Each new row is followed by what is left after taking away its nearest point in the smallest flat space through zero that holds the last named rows.

Q272 (5 x 15):
[[  6   6 -29  26   3 -43   3 -17 -52  46 -22   7 -37 -14 -40]
 [  0  60  20  -3   0  27  17  22  -1  21 -36   2  29 -32 -16]
 [-22 -39  17  71 -58  28 -10  33 -19 -33  26 -39 -30 -31  -6]
 [-42  22   8  20  -5  45   2 -14  11 -28 -34 -11 -29  43 -46]
 [ 23   6 -18  10   8  30   6  -6   4  -5  11 -20 -40  22 -48]]
New rows:
[-17 -40  14  39  25 -10 -29  18 -52 -13 -40 -49  -7 -18 -21] : [  7 -27  13  -3  51  -1 -24  15 -23 -14 -31 -41  16  -3  -8]
[-17 -60 -47  19 -62   5  16 -33  -2  -5 -37 -20  -3 -15 -13] : [  8 -34 -44 -15 -41  16  25 -28  19   4 -36 -13  23 -17  -6]
[ 28   2 -37  -2 -42  -9   4 -26 -46  -5  21 -25  15  18 -62] : [  7   6 -16 -18 -45  -7   1 -20 -29 -18  12 -14  49  16 -28]
[-18   7   0  -7 -45 -38  -6  16   1  28 -26  32 -14 -27  -3] : [  0   2  -4 -20 -36 -10  -5  15  27   7  -4  20 -22  -4  -9]
[ -4 -13  49 -27  -4  37 -63  37 -60  30  48  -8   4   0 -46] : [-18 -12  48 -44   8  23 -66  20 -54  30  35   7  12  20 -36]
[  8  79 -23 -34   1 -18  25   7  19 -21 -26   9 -29   5 -32] : [ -1  34 -17 -17 -23 -35  12  17  13 -38   2   3 -27 -10   3]

Q401 (5 x 15):
[[  5 -16  30  25 -38  22 -43 -22  95  -5  -6 -52 -46  34   0]
 [ 56  26   9  33 -13  44 -55 -58  25   6   9 -30   4  23 -15]
 [-13 -69 -11   8  39 -31 -10 -21  36 -36 -20  21   0  10 -16]
 [ 12 -28 -80  21  -8 -33 -26 -51  39  25  -9 -42 -12  23 -57]
 [ 50 -44 -18  29  -1 -12 -47 -51 -38 -19   4  29 -25  29 -50]]
New rows:
[ -5 -49  25  -2 -51 -25 -24   5  47  -1  42 -68   0   8  -5] : [  6 -33  20 -10 -19 -22 -10   5  -8  -5  47 -33  39 -11  -1]
[-19  -2   3 -29   3  -3 -22 -31 -10  13  20   6 -26  19  15] : [-23   3   0 -32  12  -2 -16 -30  -6  14  18   5 -14  13  20]
[-68  -3 -15   2 -10 -13  10  12 -11   1  -5 -31  11 -50   7] : [-36  -8   4  19 -11   5 -20 -14 -20 -13   0 -20   5 -36  -1]
[  8   0 -28  12  15  -6  24  57  -1 -35 -10 -47 -14   4  13] : [ 29   2 -22  21  20   5   8  39 -11 -42  -7 -39  -8   9   8]
[  8 -17  30  -8  32 -36  -3  -8  -2 -30  16   3 -26   0 -51] : [  5  19  28 -14  24 -22   7   0   4 -10  20 -18 -12  -9 -39]
[  0  16  21   5  34 -16  19  -2  18 -14   7  54   9  33   1] : [  2  30   4   6   9 -18  18  -1  19   8  11  31  -5  38  -8]

Q289 (5 x 15):
[[-21  16   2  30   4  23 -26  -2  15  21   1   7   3 -23  -2]
 [ 24 -42  12  27  -8  28 -26  -1 -22   0  13  -1  53  18   4]
 [ 32 -13  -7  12 -20 -29  -1  12 -13  22 -19  16 -29  32 -24]
 [ -1  -5 -39  47   5  -3 -36  35 -10   0 -24  25 -18   1  16]
 [ 38  33 -54   2  12 -16  14   1 -25 -12  -2 -13 -37 -16  30]]
New rows:
[ 24 -28  22 -40  15  30 -17  -8 -12 -37   2 -28 -10  47  46] : [  8  -1  22 -17  11  31 -32  -9   8  -2  -8 -15 -39  32  27]
[-44   4   7  31 -38 -13 -23 -33 -14   1  14  26  39 -43 -28] : [-22   3 -13  11 -37 -38  -1 -27 -30 -18   8  21  21 -31 -18]
[  3  41 -40  14  -5 -21  -8  36  15  17 -18 -39 -36  -6   6] : [ -1   8  -6   1 -11  -5  -7  27  15   8  -4 -45   9  10  -1]
[ 19 -24  -1   9 -23 -22  12 -20 -16  -8  42 -22  38 -45 -22] : [ -6 -20 -12  15 -20 -38   5   2  -4 -10  21  -3  12 -44 -24]
[ 17 -21 -14  36  27  35 -32 -47 -18  17 -26 -22 -14  -9 -15] : [ -6 -28  -5   1  31  15 -10 -38  -7  -7 -33 -20 -22   1 -16]

Q377:
[[ 50  -6  -1 -22 -20  -4 -23 -20 -61  50  25  -2 -13   4  -2]
 [ 22 -13  29  17  -1  -5  20 -32  28  29 -27  -9   8  -8 -78]
 [-11 -20 -18  -6  25 -31   9  11 -52  23 -35 -43  28  17 -31]
 [-13  39   9  23  23 -17  19  60  17  21  10   6   3 -34  29]
 [-35   8  27   0 -33  11  -8  36   9  20  18 -20 -95  -2   4]]
New rows:
[ 56  42  -5  26 -12 -22  15  -5  -7 -40   6 -55 -17  -1  25] : [ 51  36  -3  27 -12 -22  18 -10  -2 -44  -3 -60 -17   3  12]
[-30  32 -11 -18   6   9   4  17   5  14   3  11 -37   0 -29] : [-13  28 -22 -22  12   9   1  -1  -3   5   3  22  -7   3 -25]
[-20 -25  59  -3 -40 -46 -72  25  20 -23 -25   9  16  -9  16] : [ -5 -25  57  -4 -36 -52 -71  21   8 -10 -25   9  29 -11  11]
[ 37   1  29 -39 -10 -20   7 -39 -20  43 -36 -15  14  -5  14] : [  2   8  28 -33  -8 -12  11 -19   9  10 -37 -12   1  -5  36]
[ 16 -40 -18 -12 -41 -20  15 -49  34  32   3  22 -16   5   8] : [ -8 -31 -28  -7 -21 -34  24 -14  26  30  -5  11  -5   2  25]
[-15  17  33  39  14  39  -1 -31  -9 -27  13 -36  11   2  25] : [ -7  18  36  39  15  32   0 -28 -22  -8  13 -42  10  -1  17]

Q436 (5 x 15):
[[ 29  51  -4  -7  41 -18 -13  16  32  34 -10  11 -10 -13 -18]
 [-39   2  48  23  97  13  44  54  57   1 -38  18 -11 -35  50]
 [-59  12   9  66  37   9 -17  25 -10  -2  18 -11   5 -22 -22]
 [ -2  17  16  35  40  12   5  -1  22  17 -31 -43  27 -35  13]
 [ 18 -12  56  21  10  26  11  -8  42  45 -43   8 -17 -25  11]]
New rows:
[-32 -30  32  -1 -31  83   7  39 -36 -10 -45  13  49  -3  -6] : [ -2  14   4 -27 -13  56  -8  48 -26   2 -38  22  46   2 -25]
[-26 -15  18  35 -33  -6 -14 -47 -30   5 -32  46  10   7  42] : [-15  21  -5  21  -2 -26 -19 -32 -21   6 -29  43  16   5  38]
[-49  10 -10  26   2 -61 -19 -25 -33  -9 -15   5  35  57  46] : [-26  14  12  25   1 -56 -22 -29 -11  22 -31  22  17  51  39]

Q220:
[[  7  34  18  82  12  68  -7  80 -82  52  15  12  17  11  23]
 [ 17  46  -2  55  51  23 -52  58 -58   7  10   3  19   7  36]
 [ 18  34  -6  89  10   1  36  48 -38  55  10 -24   8  10  14]
 [-11  10  -2  40  37  68  12  47 -18  57  26 -22  16  -6 -14]
 [  1  47   1  83  73  89  36  41 -19  60  51 -23   5  11  29]]
New rows:
[ -7 -31   3  23 -40 -29  -6   5  29 -23   3   9  34 -41 -41] : [ -3  -8   9  40 -11   0  -4   1  25 -29  21  17  28 -31 -11]
[ 45  32 -12 -33 -25   4  -2 -17 -32   4  20  38  10 -37 -12] : [ 45  36 -21 -25  -9   3   9 -18 -19  14  27  22  11 -39 -16]
[-42 -20  18  42 -26  17  44  13   9 -37 -41  11   3  25  40] : [-46 -23  -1  27   5   8  13  24  21 -37 -41 -11  17  11  20]
[  0  23 -16  -7  25  35  -2  -4 -13  31  37 -17 -38  23  -8] : [  5  13 -16 -18  -5  -2 -12  -7 -20  17  17  -9 -38  22 -13]

Q762 (5 x 15):
[[ 15  20  13  15   4 -50 -23 -30  37  23  33 -32  75  40  32]
 [ 29 -18 -44 -15  49  28  21  10  28 -24 -29 -43 -21  42  41]
 [-32  35 -21 -49 -12 -45 -29  65  36  13  -3  31  44 -20  20]
 [ 17  14  34 -86 -11   3  16   1 -27  20 -13 -48  48 -31  58]
 [ 20  -6  18   2  10  23 -12  56  -8  11 -36  -1 -10 -17  49]]
New rows:
[-23 -30 -23  15 -10  42  43 -24   9 -40 -40  -2 -32  29  40] : [-38  -9   2  14 -36   8  20 -19   9 -17 -21  16   8  11  38]
[ 30 -35  41  36  25 -23  31   4   9  25 -10 -22 -39 -23   9] : [  6 -20  17   2  18 -45  33   6  25  19   0 -12 -24 -26  -7]
[-38 -21 -15  38 -42  11   0 -38  14 -31  -5  43  15  43 -15] : [-25 -19   0   4 -40  23   4 -15   2 -22 -25  25  25  26  24]
[-18 -22  33  42 -23  19 -46  -6  -1 -32  25 -37  30  41 -31] : [-27 -19  16  -4 -21  29 -36  24  -3 -39   5 -34  21  22 -20]

Q729, 5 rows:
[[-33   7   3 -36  14  11  31  12   3   9 -33  -6 -11 -66  35]
 [ 31  -3  11  -2  25 -11 -17  19  29   8 -42 -24 -10  24  65]
 [ 13  -6 -10  59  27   2  15   6  33   8   2   8  -4  22  39]
 [ 16   0 -44  15   2 -38  35  43  33  39 -23  40  28  42  -5]
 [ 51 -11 -24  34  25 -20  11   3  46   5 -13  76 -43  34 -20]]
New rows:
[ 15  11   4  34   3  49 -38  34  24   8  15  -5  -2 -33 -32] : [ 16  13   0  16  -1  39 -37  47  25  17   0  -9   7 -29 -28]
[-15  68  22  17 -32   4  30  36   4 -23   0  18   4  -4  53] : [  1  66  27   6 -41   0  11  25  -3 -33   6  28  -7   9  24]
[ 34  23 -11 -11   7 -47  56   2   5  21  -8 -34  -3  -2   3] : [ 33  21   1  -1   5 -33  43 -19  -6   4  13 -37 -15  -7  -9]
[-33 -41  29  -8  68  13  11 -16  -1  44  -4  38 -18   6  18] : [-32 -39  31 -19  48   6  -6 -15 -19  44   7  21   5  28  -1]

Q120, 5 rows:
[[-16 -26 -29  66  33  84 -44 -59 -64  13 -13  25   7 -21 -77]
 [-31  -4 -29  72  40  35  -5 -54 -23  45  23  -8 -42 -19 -70]
 [-63 -39 -24  75  10  38  10  19 -43  32  17 -11  17 -31 -97]
 [-46  10 -17  24  29  11  -8   7 -17 -18  59  40 -54 -19 -26]
 [-69  14   9  33  11  29  -7   2 -17  -6  11  23 -56 -44 -46]]
New rows:
[  0  -9 -40 -13 -35  19  13 -33 -18 -34 -18 -23 -11 -25 -18] : [  2  -7 -44 -19 -34   2  22 -22  -9 -35   0 -24 -14 -18  -8]
[  2 -24   3  41 -46  11  28  23 -13  17  46 -38  -5  46   3] : [  5  -7  20  25 -47  31   4   2 -17  -5  21 -15 -23  36  18]
[-24 -23  -6  -2  -1   5  42  41  36  41 -10 -26 -18  -7 -12] : [  2 -21 -14 -15  12  27  10  16  19  14 -11   8 -15   3   5]
[ -7   7   3 -40 -13 -34  24  -2  -6  -5  -5  43  26  14  41] : [-23   3  -4  -9  -3 -18  25 -22 -15  18  -8  32  15   3   8]
[ 29  16  32  -4 -28   7  44  37 -13 -14  -5  -9  -7  -2 -43] : [ 46  20  20  -2 -12  12  32  11 -17 -14   6   1 -17   8 -37]
